The rows come from 5 hidden closed curves, with some noise, and rows from the same curve form a group. Each curve winds through 8 dimensions. The rows are also pushed far along 4 directions, which tell nothing about the answers.
In the rows, 128 means zero.
Some rows, each with its group after it:
[125 147  92 128 132  99 157 170 119 187 144  98 102 163 165 156  96  73
 166 149 146 108 155 157 163 167]	babig
[134 183  85 113 122  89 157 187  96 165 124 127 137 146 163 174 120  94
 155 181 168 111 197 151 123 168]	boku
[124 117 124 132 155 154 106 145 161 118 116 156 181  96 100 125 145 206
  99  80  99 146  98  92 144 108]	babig
[125  75 181 156 126 118 131  75 145 104 144 120 134 111 113 102 128 153
 113 125 124 101 134 156 180  73]	Dad
[147 118 122 123 145 107 122 106 159 154 145 142 136 149 141 109  99 179
 146 135 133 134 171 184 189 137]	Gevor
[141 106 107 125  98 153 131  48 121 103 133 121 126 149  94  89 163 155
 140 142 163 162 148 151 140 152]	Gevor
[132 175 126 137 146 107 126 158 153 141 121 159 146 117 161 141 112 129
 110 141 117 117 146 149 107 134]	Gevor
[155 136 106 133 117 105 139 137 125 114 116 133 100 172 131  78 110 118
 143 140 128 174 185 142  76 144]	babig
[139 143 135 171 135 152 108 122 156  74 121 169 147 112  93  82 157 179
  82  79 121 184 104  87  88 100]	Sudu
[116 146 123  83 102 129 134 155 108 185 142 118  81 144 144 151  83  71
 159 124 106 123 107 118 114 158]	Gevor
[113 177  80 134  96 122 131 149  94 163 132 125  58 177 168 125 131  31
 182 182 162 109 154 173 115 147]	Dad
[144 161  69 157 143 103 151 208 137 121 105 124 128 150 145 118 125 109
 144 130 125 156 169 113  76 160]	Sudu
[148 157  78 159 131 103  99 133 119 110 104 150  93 191 154  63 149 137
 148 163 170 164 191 176 105 126]	Dad
[150 137 106 115 117 148 105 119 125  80 103 154 117 134 116  78 142 159
 124 121 136 187 134 110  48 156]	Dad
[149 165  91 161 118  82 141 193 104  96 113 134 130 141 138 108 131 136
 121 133 166 156 182 117  70 147]	Dad
[131 105 137 101 124 135 127 100 118 116 125 112 153 130 111 124 139 175
 119 127 138 143 135 114 148 120]	Sudu
[ 98 125 152  83 129 181 143 136 129 140 129 129 160  73 109 188 140 108
 122 118  98  95  82  79 131 123]	Gevor
[140 118 139 123 167 106 141 190 125 126 128 121 155 116 133 161 100 144
 121 111 127 129 143  96 135 133]	boku
[127 120 113 145 190  75 125 167 170 132 118 136 161 106 167 123 134 225
 116 128 167 105 184 155 200 111]	Gevor
[127 147 118 131 174 113  94 166 143 119  96 155 132 110 148 120 140 178
  88  98 134 148 111 100  94 126]	boku
[150 145 121 160 142  61 139 195 130 153 129 163 113 139 151 123  89 118
 146 140 132 112 207 168 118 124]	Dad
[113 125 119 109 103 144 129 145 110 137 118 132 102 147 118 106 125 102
 152 129 110 135 139 117 114 112]	babig
[145 185  95 128 139  68 148 205 112 184 124 114 132 160 182 177  75  75
 129 149 128 120 154 149  99 185]	Gevor
[125 179 112 118 130 129 118 166 121 140 102 172 140 104 125 147 139 134
  92 108 121 149 113  92  59 147]	Gevor
[145 159 116 144 182 110 117 210 112 121 114 148 137 132 147 157 118 117
 107 108 151 151 126  90  92 146]	boku
[144 148  85 152 109 104 125 140 126 137 131 125  92 197 146  74 111 115
 168 151 134 158 179 172 129 135]	boku
[121 100 118 121 113 190 136 104 136  85 120  99 114 138  93  90 147 107
 138 104  95 174  86  75  90 133]	Sudu
[132 118  89 134 105 138 114 115 105 116 130 113  75 207 130  56 134 112
 176 147 158 173 165 153 144 122]	babig
[126 163  79 112  86 146 131 138  89 177 140 127 105 189 129 137 122  62
 183 162 133 134 149 160 140 154]	babig
[118 105 108 110  98 175 110  93 108 110 130 107  71 183 108  62 138 109
 161 119 138 181 108 114 128 126]	babig
[151 162 125 166 155 112 107 200 141  92 113 141 146 141 144 116 109 129
 103 103  97 162 111  97  65 116]	babig
[132 108 166 130 135 156 105  60 173  75 121 149 145  98 112  82 143 188
  89 110 109 151 104 125 112 102]	Gevor
[152  74 145 119 123 141 132 102 108  85 139 106 122 162  96  93 116 140
 154 127 138 166 152 119 140 121]	boku
[114 147 105 114 103 161 124 174 104 146 126 133 131 137 107 145 130  91
 149 114  94 137  96  88 109 125]	babig
[125  98 138 104 115 162 118 109 127  63 115 116 113 127 109  77 151 153
 140 128 130 159 128  91  98 104]	Gevor
[124 126 135 167 160 123 148 153 173 133 152 113 157  92 142 161 113 129
 119 105 120  94 100 126 175 135]	Sudu
[125 137 128  89  73 162 140 113  63 147 128 114 106 159 101 152 122  37
 146 146 115 145 105 108  79 156]	Gevor
[145 167  73 127 119 120 138 203 109 120 114 142 111 146 119 113 129 127
 151 112 138 181 158  85  58 163]	Gevor
[134 111 129  94  99 164 115  72 127 141 150 126  97 165 112  99 107 121
 164 129 117 157 119 147 148 141]	Gevor
[121 156 147 133  97 143 132 148 115 110 131 142 111  91 111 143 131  88
 111 104 110 131  81  74  51 130]	Sudu
[101 148 120  87  96 144 138 144  96 159 119 129  99  95 113 161 142  98
 120 108 126 124  87  75  76 156]	Gevor
[138 189  85 129 128  99 164 206 111 180 123 131 143 154 146 178 107  74
 143 150 115 127 173 131 105 165]	Sudu
[153 160  98 132 103  85 125 138  90 138 123 146 130 178 140 111 117 131
 136 167 166 149 203 176 115 146]	Dad
[128  93 149 104 139 128 131  91 130 119 126 110 165 128 112 126 138 188
 112 129 134 132 142 126 177 103]	Sudu
[115 162 120 102 125 151 154 175 123 164 122 124 150 114 116 185 118  81
 116 109  83 132  90  73  89 152]	Sudu
[121  79 173 122 175 129  99 104 183 101 107 146 161  78 129 105 129 219
  84  93  99 119 103 120 153  88]	Sudu
[128 185  89 155 118 107 156 206 114 190 145 144 108 137 142 174 101  49
 151 124 124 114 136 131 112 169]	Dad
[134  94 148 108 102 117 129 101  92 133 141  88 126 140 121 148 122 116
 161 157 127  94 132 145 157 119]	babig
[135 133  97 153 116 105 136 172  99 134 137 111 103 161 130 119 126 102
 166 134 148 131 155 130 136 126]	babig
[160 115 112 135 149 106 116 108 143  66 102 111 144 147 140  77 140 196
 115 138 148 172 163 135  97 140]	babig
[151 122 127 132  96 113 121 127  74 112 142 103  91 219 128  82 103  92
 172 161 150 163 179 154 140 104]	Sudu
[110  84 159 111  88 183 109  39 129  89 125 135  81 122  82  57 159 140
 122 109 120 159  96 108 106  93]	babig
[125  82 150 135  90 160 126  53 117  61 122 100 101 132  91  67 164 127
 128 130 130 150 110 112  99  96]	Dad
[143 167  97 122 120 106 138 202 118 143 127 110 118 181 157 125  84  84
 158 140 107 153 155 126  97 148]	boku
[129 106 119 162 146  99 118 120 141 104 135 121 122 144 153  80 135 175
 136 144 186 119 178 176 192 107]	Dad
[148 105 106 127 110 166 112 101 113  66 108  93  92 183 104  65 141 104
 149 124 110 199 102  94  59 139]	Dad
[120  96 125  97 102 163  92  76  96  86 102 107  88 162 106  66 162 143
 131 127 139 175 100 103  93 112]	Dad
[123 137 165 106 150 116 131 141 152 161 124 151 161  82 137 179 102 135
  94 116  86  97 112 123 121 126]	boku
[137 169 103 132 118 106 151 145 125 162 144 126 139 130 157 177 113  88
 148 164 142 100 147 165 130 176]	Sudu
[146 141  86 137 141  77 129 210 111 116 108 134 112 145 148 103 119 156
 139 124 166 153 186 115  94 149]	Dad
[154 110 122 168 123  87 139 128 136 111 135 145  94 147 135  78 115 126
 166 156 150 122 212 185 130 116]	Dad
[118 155 114 123 154 145 151 197 156 141 126 136 166  71 122 182 128 133
 110  85 102 125  91  65 105 157]	Gevor
[146 145 128 168 201 109 107 170 165 109 117 153 164 116 154 137 123 168
  86 103 134 143 120 123 127 129]	boku
[110 135 132 120  89 183 141 119 110 140 154  99 137 117 103 179 133  54
 152 127  91 102  54 100 128 136]	babig
[140 117 132 145 113 128 127 151 127  89 120 146  84 124 112  83 122 109
 144 110 116 155 139 104  57 121]	Dad
[162 121  99 152 110 147 107  48 120 111 138 145  95 197 108  68 140 123
 160 149 154 183 157 186 132 150]	boku
[122 138 149 132 104 150 129 119 112 137 151 101 107 151 136 149 103  42
 147 141  98 109  82 134 124 125]	babig
[106 107 151  99 119 171 158  74 141 161 147 102 158 109 105 172 132 104
 127 133  96  98  96 127 183 128]	Sudu
[ 87 120 156 108 154 139 137 170 139 171 126 134 118  42 122 196 131 114
  94  67 101  81  43  53 119 129]	boku
[118 186 107 141 154 106 143 205 134 136 125 151 163 110 160 157 133 139
 110 139 162 113 166 122 139 123]	boku
[129  88 168 139  85 163 130  40 132  83 148 129 113 116  82  87 147 128
 132 126 122 134 114 134 126  98]	Sudu
[146 117 131 157 164 132 108 103 138 104 134 135 133 153 138 110 131 141
 124 135 157 145 136 158 163 126]	boku
[142  74 153 139 111 167 125   4 152 112 148 130 116 128  84  95 143 137
 134 124 114 138 103 162 148 133]	boku
[166 131  93 129 112 131 123 108 101 114 120 151 111 165  94  97 138 137
 146 127 147 191 162 132  77 168]	boku
[122 101 121 118  98 150 109 104 118 114 125 140  71 129 108  80 137 128
 156 113 130 144 118 122  99 129]	Sudu

New rows, each followed by its group:
[151 150 103 149 112  92 128 106 115 102 111 136 121 159 140  88 143 143
 118 163 167 154 187 166  88 145]	Gevor
[121  81 127 120 127 148 142  78 149  96 126  95 131 103 116 109 156 160
 138 132 139 118 123 127 149 135]	Sudu
[136 123 113 164 101 134 125  77  96 136 150 129 100 201 115  92 135  84
 154 161 168 141 165 192 178 117]	Gevor
[134 149  93 138 148 145 131 195 139  91  93 118 137 147 126 102 134 123
 116 100  98 190 115  63  53 137]	Sudu
[160 121 139 157 177  97 123 178 129  86 115 134 143 135 140 123 110 141
 109 115 136 151 152 111  97 125]	boku
[138 105 128  98  89 136 122 117  88 133 129 136  82 158  99  96 111 110
 159 124 124 158 144 122  99 135]	Dad
[154 131 125 131 116 133 100 113 130  79 120 142 114 132 126  86 123 147
 126 120 127 166 115 121  63 148]	Sudu
[141 147 105 110 102 135 137  95 100 136 133 106 130 191 137 127 126  91
 157 185 144 142 169 172 140 147]	Sudu
[141 115 124 104 118 141 114 100 136 139 138 136 108 157 121  95 104 149
 151 118 121 160 135 145 142 140]	Gevor
[117  99 117 145 140 119 126 110 144 137 140 109 119 156 145  97 131 150
 155 145 153 111 162 176 216 104]	babig
[101  90 171  60 127 156 133  91 127 152 129  90 134  73 120 185 124 131
 110 108  98  93  47  85 140 143]	babig
[143 174  91 130 136 133 129 187 129 147 120 139 154 134 127 159 115 114
 124 107 102 155 108  98  85 168]	babig
[143 127 108 156 135 109 120 136 160 122 125 132 122 154 135  78 116 164
 135 116 118 154 153 147 134 122]	boku
[121  83 135 130 160 102 112  82 150 123 114 116 147 123 147 106 153 210
 114 146 159 103 159 171 202 101]	Dad
[135  65 153 138 113 117 157  35 154 130 156 104 122 142 122  95 118 139
 160 168 138  96 188 211 215 112]	babig
[106 167 141 135 107 127 141 120 110 162 150 122 123 150 152 160 123  57
 135 176 136  86 137 166 166 102]	Sudu
[117 138 143 125 128 139 144 157 131 146 136 124 122  70 108 181 125 107
 101  71 100 121  45  53  85 153]	babig
[ 77 143 154  91  92 202 140 108 115 136 154 115 120  93 116 163 147  69
 130 127 126  98  57  87 147 114]	boku
[133 176 133 110 141 104 129 188 133 167 114 159 148 115 150 173  93 110
 106 125  89 120 129 120  83 140]	boku
[121 130 109 109  82 188 113 142  93 116 125 126 113 155  85 111 139  89
 159 111  95 166  88  79  89 120]	babig
[133 105 139 169 147  87 138 109 152  99 116 117 149 108 137 109 150 176
 108 142 147 104 170 156 150  98]	Dad
[107 140 121 107 138 145 155 173 147 159 133 130 147  70 117 184 129 128
 126  93 110 108  92  73 128 153]	Gevor
[156 131 112 154 119 165 108 137 131  61 119 134 159 139  84  97 148 157
 120  92  99 193  92  77  66 128]	babig
[128 167 103 141  95 118 149 140  99 134 140  88 114 160 159 157 127  42
 169 189 141  97 138 159 119 146]	babig
[ 97 159 113 110 116 162 126 154  96 150 126 103 104 137 143 163 130  53
 119 119 130 126  55  86 107 153]	Gevor
[ 90 157 123 141 171  77 146 219 148 180 131 118 139  75 195 197 111 118
 112 128 154  45 126 131 183 128]	Dad
[ 97  96 152  86 139 163 138 118 145 108 104  94 145  82 123 142 148 141
 102 112  96 116  78  73 113 116]	Sudu
[131 141 105 157 157 106 136 156 151 117 135 104 147 125 163 139 124 142
 129 137 155 113 137 143 158 148]	Sudu
[113 134 111 139 186 100 129 189 169 161 119 131 150 109 165 143 115 172
 108 101 132 112 134 125 177 130]	babig
[131 150 114 147  92 108 131 142  98 123 124 138  76 162 132  94 132  80
 153 153 142 135 167 143  86 114]	babig
[110 111 115 137 130 129 123  94 143 144 138 140 115 113 128 111 156 161
 140 129 164 103 143 162 190 115]	Sudu
[119  79 161 145 122 169 138  57 153 112 170  88 131 136 114 117 124 110
 145 127 120 111  93 151 214 104]	Sudu
[104  97 143 107 115 130 123  94 130 155 142 124  91 100 139 135 126 121
 153 139 137  74 115 158 167 127]	Sudu
[ 87 129 139 112 126 165 130 184 127 140 129 100 109 104 131 155 120  73
 127  91  89 110  46  58 116 114]	babig
[162 126 105 162 144 133 131 139 160  58 120 132 154 133 109  78 141 177
 122 108 129 189 149 105  90 138]	Gevor
[133 145 140 106 124 155 104 132 128  94 112 131 131 126 132 119 119 119
 106 117  96 160  79  92  61 137]	Sudu
[107 143 160 100 158 135 134 145 159 184 136 161 181  68 133 200 109 153
  91 102  95  86  98 117 167 127]	boku
[143 159 112 137 144  98 125 190 134 131 129 152 130 135 164 127  92 128
 129 132 141 133 161 146 113 150]	Dad
[130 151 153 114 114 141 114 173  98 134 131 123 134 112 114 184 110  79
 117  99  76 125  47  67  65 130]	babig
[106 133 141 105 138 135 169 121 147 190 144 108 174 105 137 206 116  97
 123 144 101  74 118 143 193 134]	Sudu
[107 181 115 117 149 148 124 178 149 146 114 136 160  76 146 190 132 117
  86  95  97 119  47  71  84 157]	babig
[154 109 119 169 183  78 129 132 186 104 135 143 161 115 171 100 112 207
 130 148 169 106 204 202 191 135]	Dad
[120 112 114 143 103 168 116  61 121 116 134 137  98 180  97  59 161 128
 149 138 146 164 149 157 165  94]	Sudu
[146 130 109 129 142 101 101 183 115  64  84 122 139 135 135  87 143 189
 114 121 133 168 146  85  59 111]	babig
[119 104 146 104 141 135 133 137 152 132 111 148 116  63 112 143 128 143
 120  93  91 112 103  90  87 135]	Dad
[145 118 129 113 145 121 118 133 125  96 106 128 163 129 111 110 140 204
  99 108 134 171 141  92 112 120]	Sudu
[155  94 137 145 113 140 107  76 149  84 134 146 112 129 109  71 126 158
 140 120 122 155 132 150 107 133]	Sudu
[ 88 170 134 125 138 132 131 148 134 173 138 132 141  91 155 186 144 108
 102 130 143  75  91 123 169 115]	Sudu
[167 166  70 161 140  81 118 179 116 125 113 154 107 172 131  89 128 161
 131 113 160 194 179 126  78 162]	babig
[143 108 151 171 160 131  98 121 167  73 123 136 159 127 125  84 130 187
 100 104 109 151 115 127 137  82]	babig
[150 142  92 154 138 141 130 190 133  87 104 125 124 131 102 105 132 128
 116  73 101 199  95  48  32 157]	Dad
[ 90  97 146 122 106 193 128  50 138 141 147 127 109 128  92 109 163 114
 133 118 122 121  90 131 190  91]	Sudu
[134 140 123 116 122 128 137 173 130 127 128 109 128 152 137 125  91 102
 140 119  90 147 120 104 102 136]	boku
[143 122 127 166 180 104 127  98 187 153 136 154 169 104 141 144 126 181
 103 120 130 107 140 183 187 140]	boku
[169 129 118 153 160 111 119 146 148 101 104 171 146 106  98 114 134 183
  94  80 115 181 131  94  52 155]	boku
[139 132 141 148 162  83 151 173 119 147 141 112 133 138 168 175  94  77
 143 161 146  85 166 162 158 134]	boku
[126  89 131 145 161  98 123 101 160 107 129 109 138 124 156  91 141 206
 125 140 174 109 172 171 207 103]	Gevor
[ 88 103 178 131  96 130 163 104 120 160 165  90 105  98 134 170 115  50
 142 144 120  44 100 143 183 100]	Dad
[134 165 131 123 156 123 120 176 149 124 109 140 163 117 151 154 105 127
  93 116  90 137 105 104  80 136]	Sudu
[120  91 162 122 116 160 122  83 155 118 140 136 116  88 108 120 120 123
 128 102  92 113  80 125 124 128]	Sudu
[110  61 177  85 111 176 132  40 124 120 142  95 144 124  83 121 142 155
 123 119 109 128  99 115 192  89]	Sudu
[ 99 122 150 139 128 125 127 130 121 138 129 108 104 114 141 137 128  98
  96 107 133 108  77 107 134 114]	Gevor
[113 117 114 124  97 146 128  97 101 154 147 118  82 149 112 120 142 104
 163 129 152 124 117 135 162 130]	babig
[142 128 128 111  97 176  97  72 128  98 130 163 106 164  98  63 134 141
 145 129 119 188 131 138  99 120]	Gevor
[114 107 139 131 128 129 157  95 147 161 162  79 113 148 157 148  98  69
 163 160 127  79 129 182 212 134]	babig
[133 136 145 137  97 154 105  71 106  77 133 129 115 171 113  76 150 122
 122 148 146 166 131 136 111  90]	Sudu
[156 122 133 130 130 138  91 101 140  63 112 141 137 137 126  74 129 178
 109 119 124 178 118 125  76 131]	Sudu
[104 123 123 112 106 146 135 106 113 175 148 118  91 122 118 151 136  96
 147 119 140 105  93 122 164 139]	babig
[120 121 127  93  76 188 148  88 100 135 141 110 110 140  76 135 134  68
 151 120 101 153  86  90  99 150]	Sudu
[117 143 132  79  87 141 130 151  96 155 133 102  64 147 136 134  84  55
 150 112  95 145  77  87  63 160]	Gevor
[146 151 144 128 171  91 118 185 143 151 121 142 179  89 140 193 100 161
  86  94  91 115  94  98 104 145]	babig
[131 115  94 115  83 186 133 117 107  77 116 103  83 152  88  76 150  83
 159 112 113 190  96  69  42 155]	Sudu
[114 145 138  85  89 193 110 100 119 135 136 155  96 133 104 118 125  87
 142 116  94 155  77 101  89 131]	Gevor
[117 112 165 131 130 136 124 120 130 118 161  99 130 101 138 153 113 123
 122 110 136 100  71 112 165 121]	Sudu
[105 109 125 103 131 166 129  95 137 137 140 114 137 119 129 141 147 137
 149 142 146 105 120 138 198 124]	Gevor
[148 171 105 184 132 114 119 152 136 103 128 168 134 146 120  91 144 148
 113 119 150 167 158 134 100 116]	Sudu
[132  99 120 134 123 121 109 110 136 116 123 147  94 123 123  80 135 166
 147 120 143 132 149 148 128 125]	Sudu
[135  75 135 142 142 107 153  80 162 112 125 112 148 126 123  98 140 173
 143 157 131 106 199 181 185 102]	Sudu
[130 151 129 104 152 117 143 240 101 139 118 119 137 117 133 183  91  89
 121  97 107 137 108  51  77 149]	boku
[149 132 122 140 172 122 130 148 165 105 104 148 199 120 114 121 135 205
  83 100 104 170 146 103 117 124]	Sudu
[ 95 141 146 114 108 139 140 100 125 179 147 135  90  90 128 167 136  87
 124 118 130  86  83 123 138 133]	babig
[121 103 130 146 179 144 140 149 190  95 107 120 179  82 117 123 142 188
  87  78  92 141  99  78 127 120]	Sudu
[130 134 152 105 116 156 127 142 110 138 131 169 133 105  83 149 121 123
 111  87 103 154 105  75  88 126]	boku
[130  96 164 146 119 137 134  47 146 133 168  96 130 148 133 133 110  97
 152 161 122  86 118 197 210 109]	babig
[ 93 127 163 130 117 146 137 138 128 148 143 126 119  54 107 183 144 101
 108  84 104  80  42  69 121 111]	babig
[127 155  96 147  96 139 125 131 104 134 142 120 132 163 130 135 144  84
 170 167 138 111 138 161 149 123]	babig
[111  75 174  92 100 181 142  72 138 117 154  81 119 122 102 126 106  98
 144 114  79 123  67 105 156 117]	boku
[115 102 147  97 122 143 139  88 134 108 126  80 129 105 136 144 133 122
 124 139 122 107  90 114 127 139]	babig
[137  88 139 105 119 131 123  74 121 141 133 127 127 141 101 111 119 163
 128 115 130 148 131 140 153 140]	Gevor
[106 146 124 108  89 199  98  96  96  98 118 130  92 168  98  80 165  97
 123 116 127 189  76  79  87 101]	Sudu
[127 109 159 130 146 121 128 113 160 117 136 151 179  68 118 139 123 207
  82  97 138 114 122 126 160 127]	Dad
[119  89 142 137 137 147 118  75 179 121 137 122 136 114 118  90 133 187
 120  98 109 131 103 139 183 105]	boku
[116 180 107 119 168  94 116 216 116 170 101 151 119 110 172 176 125 116
 106 122 143 109 121 103  93 147]	boku
[113 110 164 113  96 151 140 124  98 144 160  95  99 144 113 148 101  57
 150 120 106 114  84 107 152 106]	Sudu
[159 158  97 137 133  79 139 167  96 150 113 145 150 170 139 141 114 121
 132 163 147 141 207 164 110 153]	Gevor
[113 118 149 125 153 119 139 124 161 116 111 134 180  46 122 159 153 197
  69 100 124 101 100  96 124 129]	Dad
[119 153 134 104 108 111 136 195  82 155 139 111 107 119 136 175 101  83
 137 116 131 112 104  83  98 142]	Sudu
[141 123 122 144 149 149 112 101 138 129 130 156 129 126 109 127 139 144
 116 101 138 155 104 127 129 147]	boku
[107 103 175 107 136 168 133 113 135 122 146  91 132 107 133 164 107  80
 121 121  97 101  61 104 146 120]	boku
[132  72 128 120 134 129 133  59 145  85 117  94 140 144 125  78 154 182
 141 164 152 131 176 166 171 111]	Sudu
[128 124 105 121 141 120 137 153 137 100 102 109 136 111 137 121 144 154
 124 129 135 137 137 102  95 146]	Sudu
[114 139 150  98 138 121 122 162 105 142 104 135 103  94 138 168 124  87
 105 117 111 110  86  83  57 136]	boku
